The rows are grouped in 4 different ways at once. Each group adds its own fixed numbers to the row, and there is some noise. The rows also spread widely along 16 directions, which tell nothing about the answers.
Known rows, each followed by its group in each grouping:
[-13 -16 -45 -24  -4  -6 -11  -2 -35 -16  -7  -2 -14  18 -17  26   1 -21
  36   4  28  37  -2  24  14]
V q971 (3) Fugad
[-13  -4 -15   6 -15  11  20 -17  22   2  42  -8  11  19   6  31 -27 -44
  11  -2  -4  14  13  28  18]
K q988 (1) Pulu
[  8  -8  12 -40  -9  -4 -20  18  20 -15  -9  16 -13  -3  -2  24  -4 -33
  -3 -12 -14 -24   6  14  27]
D q859 (1) nuvi
[ -3  -7   9 -22  31  20   1   2 -10  11   3  -9   2  35  13 -15  18  -9
  30  14 -14  24  18  -1 -31]
D q988 (0) vok
[ 40 -15 -11 -24  10 -23  -6   4  19  11 -19  11   5  14 -19  28   4  -6
  -5  21 -32  18 -18   3  51]
S q971 (2) vok
[-44 -12  37  20  37   8  -1 -27  21  -3 -31 -18  19  25  38  32  17 -10
  -5   7 -23   2   2  -6  -9]
E q859 (3) nuvi
[ -1  -9  13 -43  26 -10   0  21  15  14 -14 -37 -10  -9   5 -21 -15   7
  26  -3  15 -13   8  -4   8]
K q971 (2) Pulu
[-10  -3  23 -22  -8  15   8   6   5 -24 -17  14  -4  32 -13  11   9 -30
 -13 -16  -8  -6 -14  12  41]
V q988 (0) Fugad
[ 40 -23  19 -36  -4 -29   2  29  33 -15 -22  -5  31  -2   0  14 -15 -21
  -9  13 -20  11  10  29  19]
S q971 (1) Pulu
[  4  -8  40 -10  -5  27  30  36  -9  -2 -14  -6  23  67   4 -35   7  30
  -4  15   2   2   6   4 -21]
E q988 (2) vok
[-18 -10  13  19   7  20  56 -17  28   7 -10 -14   9  56  29   8   9   4
  11   9  -6  14  -7 -11  30]
S q859 (2) nuvi
[-32  11  13  29 -18  31 -17  19 -17  18   6  -5 -12  36  15   2   8  30
  34   3  17  17  19 -11 -37]
S q859 (0) Fugad
[  5  -4  24  -5 -25   2 -23  40 -11  -9 -41  -3 -18  16  19  -1  19  23
  16  -5  12   0  24   3  -5]
S q988 (2) nuvi
[ 29 -19 -17   3   6   6 -22   3   4  12 -12  16 -16  25 -24  -8 -12  34
 -16  19 -30 -23  29   4  -5]
V q988 (0) vok
[ 14 -26 -26   8   4  12   2   3 -24 -19  -7 -42   6  24 -28  -8  10   7
  15  22 -12  27  16  -5  23]
V q988 (2) nuvi
[  8 -20   5  27 -36   3  -5  11 -17   2  -8 -11  23  37  17  15   8  19
   1  23  -2  18  32  33 -19]
E q859 (1) vok
[-21   4  21  30   6  21  -8 -14 -23  -6  17 -10  22  -1 -11  14  12 -59
  29  -8   0  -1   0  -6  -3]
D q988 (1) Fugad
[-32  -4   7  -5  20   3   4 -18   4  37 -13 -58  -9  18   4  -1 -24  29
   6 -13  23   2  10  33  45]
E q859 (2) nuvi
[-10  -5  19  -5   3  22  17  17  10  23 -11 -13  17  42 -15 -28  11  -4
  -3   8 -10  53 -15   2  13]
E q859 (1) nuvi
[  9 -22 -14  29  -6 -16  -3 -19  15  35 -28  -5 -15  34  40  27  14  46
  16  28   0   8  20   3 -10]
E q971 (1) vok
[  7  -6  -9  12  -5  -5  16 -17  -9  39 -14  33   8  24 -13  -5   1 -21
  -3   7  -2  10 -14  25  11]
K q859 (0) vok
[-25   9  18  19 -18  23   6  -6 -41  35  39 -33  -7  29   4   2  -6   2
  31  -4  35 -32 -10  -7   9]
D q859 (0) Fugad
[  0  19  33   5  12 -11 -10  -4  20  44   9 -16   0  13  43  34  -2  19
  34   9   0   1   8  -9  -4]
S q988 (3) vok
[ 18 -12  19 -30  -1 -17   6   8  14  -1 -37  26  -1  24  26  20   0   3
  -8   7  -9 -24  16  23  -4]
K q859 (3) nuvi
[ -5 -16 -13 -32  11  12   1  22  35  14  15 -39 -13   6 -20 -25  -4  -3
  16   8 -11  41  -9 -26  32]
S q859 (1) nuvi
[-12   1  29  -7 -38  42  -4  32  14   7  21   9   5  52 -19 -13 -12  -2
 -31 -10 -14  12  19  40   4]
K q971 (1) Fugad
[-12   0 -13  22 -13  -3 -30  12  -6  10  14  17   2  10  -5  33 -24   8
   9  17   4 -10   1  -4 -27]
V q859 (3) Pulu
[ 14 -36  -4 -53  37 -21  -6 -24  14  19 -23 -17 -16  35  11  10  -1  12
 -18  16 -27 -10   6  28  28]
V q988 (1) vok
[ -6  -9   6   1  10  37  48   1  44  21  12   4   4  48   5 -24 -11  -9
   7   3 -22  24  22   1   2]
E q859 (2) Pulu
[ 11 -17   1  -6 -17 -16 -13  17  19   1  10 -20   2   2   4  21 -12   9
  12  17  11 -17 -13 -19   1]
E q971 (0) Fugad
[-15  23  14  28   6   5   2 -20  16  16   6   0  12  22   2  49 -34  12
   0  -5  -4 -20   8  24  31]
V q859 (0) nuvi
[ -4  -6   6 -18   8   5 -19  20   7   1   8 -27  14  37 -14  12 -12  24
 -12  23 -19  35  -5  10   5]
K q988 (1) Pulu
[  4   6  14 -16   3  -7 -15   9  15  41 -14  31 -17  28  21  19   8  13
  10  10 -11   4 -11  -7  -3]
S q859 (0) vok
[ 38 -12 -15   6   2 -31   1 -19   5  39  -1  -4  -1  -1   7  21   9  -9
  25  24  -9   2  -9 -11  24]
K q988 (2) vok
[ 30   0  10  19   2  11  14   7  30  27 -17  -1  -1   9 -11 -22   8  22
  13  11 -26  13  20 -21  20]
V q859 (0) vok
[-13  22  17   1  37  20  10  11 -22  32 -45  54   7  18 -34 -38   0 -29
  24 -20  12  21  -8  14 -13]
D q971 (2) Pulu
[ 17 -22   4 -30 -24 -14 -33  29  11  30  13 -15 -17  -2 -20  -7 -12  -5
 -10   6   6 -15 -20  -2  21]
E q971 (1) Fugad
[-20  22  35  19  -7  10  18  -7  44  22  30 -21  22  25  44  40 -21   5
  16   2  -6   5  16  13   1]
K q859 (0) nuvi

New rows. What belongs after each?
[-15   2  15 -26   3   4 -14  20  28 -16   4 -18  17  24  21  26 -25  11
  -1   4  -9  35  38  43 -18]
K q988 (3) Pulu
[ -3  -3 -14  -5 -34   1 -28  10 -12   5 -14  -3 -22  -7 -45  10   9 -18
  -6 -13   4  32 -15  11  66]
K q859 (3) Fugad
[-32   7 -21  23 -14   4 -46  -9 -27  12  -3  21 -10  24  -6  60   2 -13
  10   1   3  25  -5  22   1]
E q859 (1) nuvi
[  7 -18 -10  22  26  -1  31 -30  17   3 -20  -2  15  17   0  14  10 -30
  21  16 -16   8  -3 -14  18]
E q971 (1) nuvi
[ 22 -24 -36  26   6 -21  -6 -17   9  15 -16  -6  -1 -21  -5  13   9 -16
  40  20  -5  20  10 -15  10]
S q971 (1) vok
[ 17 -14 -15  -1 -16 -12 -11   9 -12  22 -19  23 -21  30   4  12 -10  44
   3  19  13 -32  10   3 -12]
E q859 (3) vok
[ 39 -11   1 -25 -25 -16  13  10  46   5 -21   9 -21  27   4  19   2  31
 -13  10 -15  -7  -2   0  57]
K q988 (1) vok
[  0 -10  -3 -18  24   3  19 -13 -10 -14  -9 -24  10  21 -18   9 -12  -8
  19   3   6  -7   3  14  30]
V q971 (0) Fugad
[ 17  -6 -12   8   5   9   0  15 -25  22  10 -19   9   5 -36 -22   3 -17
  36  19   6  18 -11 -26   0]
E q971 (1) nuvi
[ -6 -24   2  10   6 -18 -25 -22  17   9 -12 -20   3  -1  17  29  19 -18
  -1  15 -20  18  -3  -6   4]
K q988 (3) Fugad
[ -7  15  -8 -27  10 -11 -39   3   0  25  14  -3 -24  26   8  48 -10  22
  17  13  -1   8 -15  -3   7]
K q988 (0) nuvi
[ -5  -2 -20 -42  10  -5 -25   5   9  16  24  -1 -11  40 -18  40 -13  23
  -5  26 -18  19 -32   0  29]
K q859 (1) vok
[-46  -2  30  11   6   2   7  -2  -3   9 -12 -42   1   3  11  -3  -4   0
  15 -10  36 -31 -28 -14  15]
K q971 (1) nuvi
[ -6   1   1 -13 -15  30   4  41 -18   3  12   7  16  25 -35 -31 -15 -30
  13  -7  10  31   4  24  -6]
S q971 (2) nuvi
[-24   3   9  15 -41  14 -35   5 -26  24  13   4 -13  49  19  33 -10  30
 -16   1  10  -7  25  50 -18]
K q988 (3) vok
[  7   7 -10   5  29 -15   6 -10 -14  23 -27  -1  -5   0  -3   9  11   4
  52  16  10  13  -9 -28   7]
K q859 (1) Pulu
[  8  -1   4  21  -3  27  -1  -4 -27  53 -14  27 -34  44 -10 -21  36  -1
  15  11 -16  -7  -3 -26  -2]
K q971 (1) nuvi
[-21   6 -33  44  -9  16  -9 -12 -21  29  19  14 -14  27 -25  17 -17  18
  27   6  20  -5  -5 -10   2]
V q859 (2) Fugad
[  2  -2  13 -11   3 -17  -9 -11  14  34  14  12  14  17  22  31 -24 -18
  -1   6  -1 -10   3  34 -11]
E q988 (3) vok
[ 10   5  14 -12   1  19  -5  20   3  13   1  11  10  26 -12  -4 -17 -10
   7  -5 -13  20  37  42  -6]
D q971 (1) Pulu
[  1  -6  30   0 -16  -7   9  12  31  -6 -17  -4   8  11  26  10   4   0
   6  -1   1  -8   4   3  11]
V q988 (1) vok
[  5  24  24  40   2 -11  -9   6   5  36 -12   6   5  18  29  29  -5  49
  46  16  25 -17   6 -24 -37]
E q971 (0) Fugad
[ -9   5 -25  31   3  -1   9 -27  -8  24 -26  48   0  11 -22  12  -7 -25
  12  -5   9   3 -11  19  12]
K q971 (0) vok
[  7 -10  20  -2   5  -3  35   0  41  27  -2 -10   6  26  23 -24 -18  25
   2   7  11 -21  -7  -5   1]
D q988 (0) vok
[  6  -2  27  11  11 -12 -15   6  -9  30   4 -52   7 -10  -2   5 -24  27
  13  10  10 -54  -3 -19  20]
S q859 (2) nuvi
[-27  21  17  23 -13  33   0   3 -44 -22  11   7   8  23  -6  28   5 -37
  46 -19  25 -10  19   8  -6]
E q988 (2) Fugad
[ -2   7  19  -2  13  -4  24  -6  30   3 -10  14  19  31  12  32 -17 -12
   4   0  -3  -3 -16   9  26]
S q988 (2) nuvi
[  5  11   6  23  19  27 -21  -7 -14   6  18   9  10  33   0  36   7  -2
  26  21 -39   1  37  -2 -26]
V q971 (0) vok
[-11  40  49 -12 -22  19  17  31  -5   9  12  11   9  36  19  24   7 -16
  37 -11  17   9  -9   4   9]
K q971 (1) nuvi
[ -4  -9 -36  42  -1 -12 -13 -23  33  10  -6 -10  -3  -9   8  46 -18   3
  26   9  -3  15  23   5  15]
S q971 (1) nuvi
[-20   2 -24 -10 -32  27   2  25  14 -25  13  30 -10  27 -20  17 -23 -23
  10 -14   6  19  11  22  13]
S q859 (1) nuvi
[-31 -26  25  -5 -14   0  -9   4  20  23 -19 -36 -25  -6  17 -14 -18   7
 -21 -19  18 -39  12  12  21]
E q859 (3) Pulu
[  3 -11 -15 -37  36 -10 -41  16  13  21  -7 -16  -2  19 -11   7 -18  45
   9  26 -21  34  17  14 -16]
S q859 (1) vok
[-11 -10  -2 -21 -23 -13  -5  -1   6  -4 -36  12 -36  11   5  32   0  -3
  -9 -17  14 -25 -12  15  60]
V q859 (3) nuvi
[ 29   3   5 -41  18 -18 -14  36 -31   7 -15  -1   1  14 -36  -7 -23  21
  14  16  16 -21 -26 -10   8]
S q988 (0) Pulu
[-28  12  20  35 -25  28   6   2 -28   1 -18  -3   1  38 -11  11  21  16
   2  -2   8  10 -15  -4  32]
K q859 (0) vok
[-27 -15  36   1   0 -17 -45   3  -2 -17 -22 -36   8 -12  17  40  21  -1
  -5  10  -6 -15 -16 -19   5]
K q859 (3) Fugad
[ 11 -24   0  11 -23  12  13   3  25  -6  -7 -16  -2  35  24   5   5  19
  -2  12 -17  18  40  14   7]
S q988 (3) vok
[-20  -9   7  -3  -5  12  17   7  38 -20  10 -14  19  19  28  14 -21  -1
  12   2   3   0  27  21 -20]
K q971 (0) vok
[-27 -21   1 -40   7  20  -2  12   9  -7  -4 -10 -20  41   7 -11 -13  13
 -13  -2  -2 -17  15  19  -8]
K q859 (0) nuvi
[ -3 -20  10   1  26 -15 -27  -6   6   5 -29 -35  -1  19  40  40  18  34
  17  28 -19   0  22 -10 -15]
E q859 (2) nuvi
[-21  23  -3  42  17  40   5 -14 -28  10  18 -12  19  36 -12  12  -2  -8
  38   7  -9  47  31  10 -18]
K q988 (0) Pulu
[-16  13  34 -10  15  22   4  15  -9  57  21 -19   3  50  23 -16   2  12
  30  11   7  27   2   5 -30]
D q971 (1) Pulu
[-20   0  -5 -16  14   7 -41  23 -32   5  -5 -32 -28   1 -16  -1  -4  38
  39   5  21 -16  10 -20  -3]
S q859 (1) vok
[-11 -29 -30  12 -15   5 -18   8 -34  -5 -14  -7 -14  16  -7  -3  28   3
  21  24   6  23  -1 -20 -12]
V q859 (3) vok
[-22 -12  -4  50 -38  16   6 -12  30  23   7   9 -14   2  30   9  -9 -23
  13 -15   7 -14  37  14  -6]
S q859 (1) nuvi
[  0   2  13  48  -7  23  17 -15 -44  23  -4  12  12  36  -3  -1  12 -10
  27   6   9 -22  19   8 -19]
K q971 (2) Fugad
[ -1   2 -36   2  25 -20 -22   6 -30  -2  -6 -14   1 -11 -19  27  -5   2
  62  24  26  17 -22 -37  -8]
S q971 (3) nuvi
[ 13   4   7   8 -26 -31  -6   6  -3  51   5 -17 -17   1  39  27  -7  20
  38  12  37 -22  -9  -8   5]
V q971 (3) nuvi
[ 20 -15  18 -13  -4 -10 -14  35 -31 -15 -38 -14  25   0 -21 -30  31 -18
  17  10  10  43 -10  -1  -9]
D q988 (0) Fugad
[-15   7 -10  35 -15  46   4 -13  15  11  44  17   5  37 -17  25 -18 -20
  -1  -2 -35   7  35  20  15]
V q859 (2) vok
[  5  -8  21  -6 -21 -15 -21  11  11  10   5   3  26  21  20  26 -12  -9
 -12   8  -5  17  18  53 -23]
K q988 (1) Fugad
[ 15 -24 -18   7 -17  10  -6  20  25   1   8   5  13  40 -26 -11 -21  24
 -20  22 -14  29  14  16 -17]
E q988 (1) Fugad
[-11 -21 -25 -10  12   7  21 -16 -26 -28 -10 -42  -7  41  11  25  22  19
  42  23   6  20  10  -8  28]
V q859 (1) vok
[ 31  12  16  14   5   5  -3  -3  14  49   8   8   6  31 -27  13  -8  21
  -5  18 -28   5 -12 -13  33]
E q859 (0) Fugad
[ 13 -11   5  18  -1   0 -21 -24  -1  34 -12 -29 -12  22  11  17  21  12
   1   8 -21  29  24  19  26]
D q988 (0) Fugad
[  6 -32 -19  -1 -14 -12   4  -2  33  27   6 -20  -4   5 -15 -15 -44  13
 -13   2  20 -20   6  26  16]
E q971 (1) Fugad
[ -6 -15 -15 -10   3   6 -17 -10  31  -3  28  -6  -2   5 -38  17 -32 -19
 -28   1 -23 -11 -11   3  33]
K q988 (3) Fugad
[-10   1  26   2 -25   7 -11  31  -9 -12   9 -38  21 -14   0   6  13 -32
  38  -3  18  22   0  -7   7]
E q971 (1) vok
[-16  -1 -10 -15 -25  30  23  40 -29 -19 -10  17 -11  44 -26 -32  -4   3
  25  -8  44   2 -12   3  -3]
D q971 (1) nuvi
[-12  18  20 -44   4  11   0  25 -15 -30  -9 -16  -2  36  -9  20  10   7
  28  -4  14  30 -14   1  25]
K q988 (0) Fugad
[  9 -14  19  -4  -7  17  21  17  34   1  -7  31  -7  19  17 -11  17 -26
  12   3 -20 -20   7 -24  -8]
V q971 (2) vok
[ 21 -22 -21 -26 -17 -11  -9  13   2  38  -9  -9 -22  26   0  -7  -8  12
   5   9   6  25  14  35  17]
S q971 (1) nuvi
[  5   4  25 -18   5  11  20 -10  -7  -9 -12  34  12  47  -1  32   1 -15
  -6   3 -21 -28   6  25  20]
K q859 (1) vok
[ 18 -26  -4  15 -21   9  40 -12   8   9   8   7  14  46   3  -6   9 -22
 -12  19 -16   3 -12   3  19]
V q988 (0) vok
[  1  20  10  27 -11  22  -4   1   1  31  -1  17 -19  -7 -18  -3   0 -24
  36 -22   6   0  23  -6  19]
S q971 (3) Fugad
[-25  25   4  36  17  38  12  -4 -25  -2  -2  11  23  21 -25  -2  -7 -21
  42 -13  12  24  22  11 -11]
E q988 (2) vok
[-14  23   7   3   7   7  14   3  29  14  23  11  23  40  11  19 -35  13
  21   1  18  30  -1  25 -19]
D q988 (0) Fugad
[ -5  -2  18   1  -7 -29 -13   3 -13  36  19 -46  18 -21  -3  15 -34  -3
  12   7  29 -30 -24   5  18]
K q859 (1) Pulu
[ 25 -28 -12 -13  11  -4  -7   4  -7  24 -21 -14  -3  28 -14 -17   1  31
  -7  24 -20  14  23  21  10]
V q859 (2) vok
[ 21   2  -1  28 -37  -3 -12  11 -26  29   9 -14   0  -3   2  21 -10  -2
  31   2  14  -2  38  22   9]
E q859 (2) Pulu
[ 24 -10 -15 -17 -20 -33   5   5  15  25 -16  40  -3   2   2   8 -20 -14
  14  -4  26  -4  -2  37   4]
D q859 (1) Fugad
[ 28   5 -17  48 -34  -9 -13  -9 -18  44   3  37   4  23  -6  31   6  -1
  10  20  -7  14   0  11   3]
K q988 (2) vok
[ 12 -18 -28   1 -16   3 -29   3  -8  16   8   6  -1  15 -30  17  -3 -17
  -1  11 -18  34  15  24  14]
E q859 (2) Fugad
[-25  24   2  16  21  23  -3   1   4  10  -5  -1   8  17  -3  17   8 -15
  43  -3  -6  54  12   0  -2]
K q971 (2) nuvi
[  8  -3  28  33  18   2   7 -21 -13 -13 -29 -15  35  12   1  21   7  -4
   9   7 -15 -12  26  15   8]
D q859 (0) Fugad
[-27  15  -2  41 -24  19 -26 -12 -23  18   8  -4   3  38  -7  39  -9   6
  -3  -3   1  28  17  44  11]
K q988 (1) nuvi
[-11  11   9 -13  25   6  -7  -5 -25  32   6   6  23  51  -2  23 -16  -4
  18   6   2  32   6  51 -13]
S q971 (2) Fugad
[-49  14  32 -14  32  24 -11   3  -3  -6 -21 -13 -11  35  24  19  -8  21
  19 -19  15 -25  16  15  -8]
D q971 (2) nuvi
[ -8  55  65   1   9  20 -15  24   4  13   0 -11  17  12   7  21 -20  19
  38 -26  15   3  39  24  -5]
E q988 (0) Fugad
[ 19   7  28 -27  22 -23  13   3  23  12 -44 -19   9 -17   0  -3 -15   5
  32 -18  19   2  25  27  34]
E q859 (1) Fugad
[ -7 -10 -40  23   5  -2   8 -31  -6  12   5   6  -9   6 -20  15 -22 -10
  17   3  12 -22  -4   2  22]
K q988 (2) vok
[-16   3 -10 -11  42  -7   8 -15  21  16   1   3   8  -7 -27   4 -26 -22
  14   4  -1  -7 -30 -19  17]
K q859 (3) nuvi
[ 32 -13 -11  -3 -14 -34 -29  -7 -14  14 -28 -15   1 -17 -10  33  -5  -2
  12   2   7  10  24  40  34]
E q859 (0) Fugad
[-22 -31 -15  13 -24  22  -1  -4  -4 -19 -12  -2   5  36 -16  -8  -9 -11
 -26  -8   0  16  31  56   3]
K q988 (2) Fugad
[ 19  -2   3  -7 -10   3  19  20  14 -11 -10  44  17  33  -2   4  -5 -23
   2   9  -9  14   3  13 -14]
V q988 (3) nuvi
[ -7  -5 -17 -27   1   2   8 -27  -9 -17   5 -16 -15  28  -5  53 -20  -8
  11 -13   5 -14  20  44  63]
V q859 (0) Fugad
[ -9   7  14 -19  24  -4 -35  11  19   5 -13 -19 -13 -27  -7  11 -15   4
  29 -16   4 -18  25  -1   6]
K q971 (2) Fugad
[-20   8  16  -2  15   8 -42  31 -15  29  10  -3   8  20   3  -8  -7  30
  28  21   8  22  11  -7 -73]
V q859 (3) Fugad
[-50   3  17  24  -5  18  -2  10  29  19  19   0  16  16  15   3 -14 -17
  18  -5  22  13 -15  -6 -34]
E q971 (2) Fugad
[ 10   2   4 -22 -22  20   7  22 -15  26  17 -14 -22  30 -18 -14   0   4
  23  -7  20   1  -2   3  36]
D q971 (2) Fugad
[ -7  11  -4  -6  16 -23  -9 -18  31  36  20   8  -7  -2  19  41 -31  -1
  24   4  10 -18 -14  -1   8]
V q988 (3) vok
[ -1 -39  14 -36  10 -17  11 -10  28  11 -26  -3  -2  23   8   0 -17 -13
 -32  -5  -1 -39 -13  33  32]
S q971 (2) Fugad
[  5  -5  13  -6 -15  -5 -16  12  27   3 -11  28  13   9  17  26   9 -35
  12  -1 -20  41  26  30 -13]
S q859 (1) Fugad
[  4  -1  -9 -13  20  16  19  -5  18  12   4  20  -4  48  16  -6 -33  31
  16   5   3 -15  45  35 -35]
D q988 (0) vok
[ 11   0  43 -32   1 -16 -14  16 -13  23 -28 -17 -13  30  23  11  19  19
   3   6   4 -18 -15   1  21]
V q988 (1) nuvi
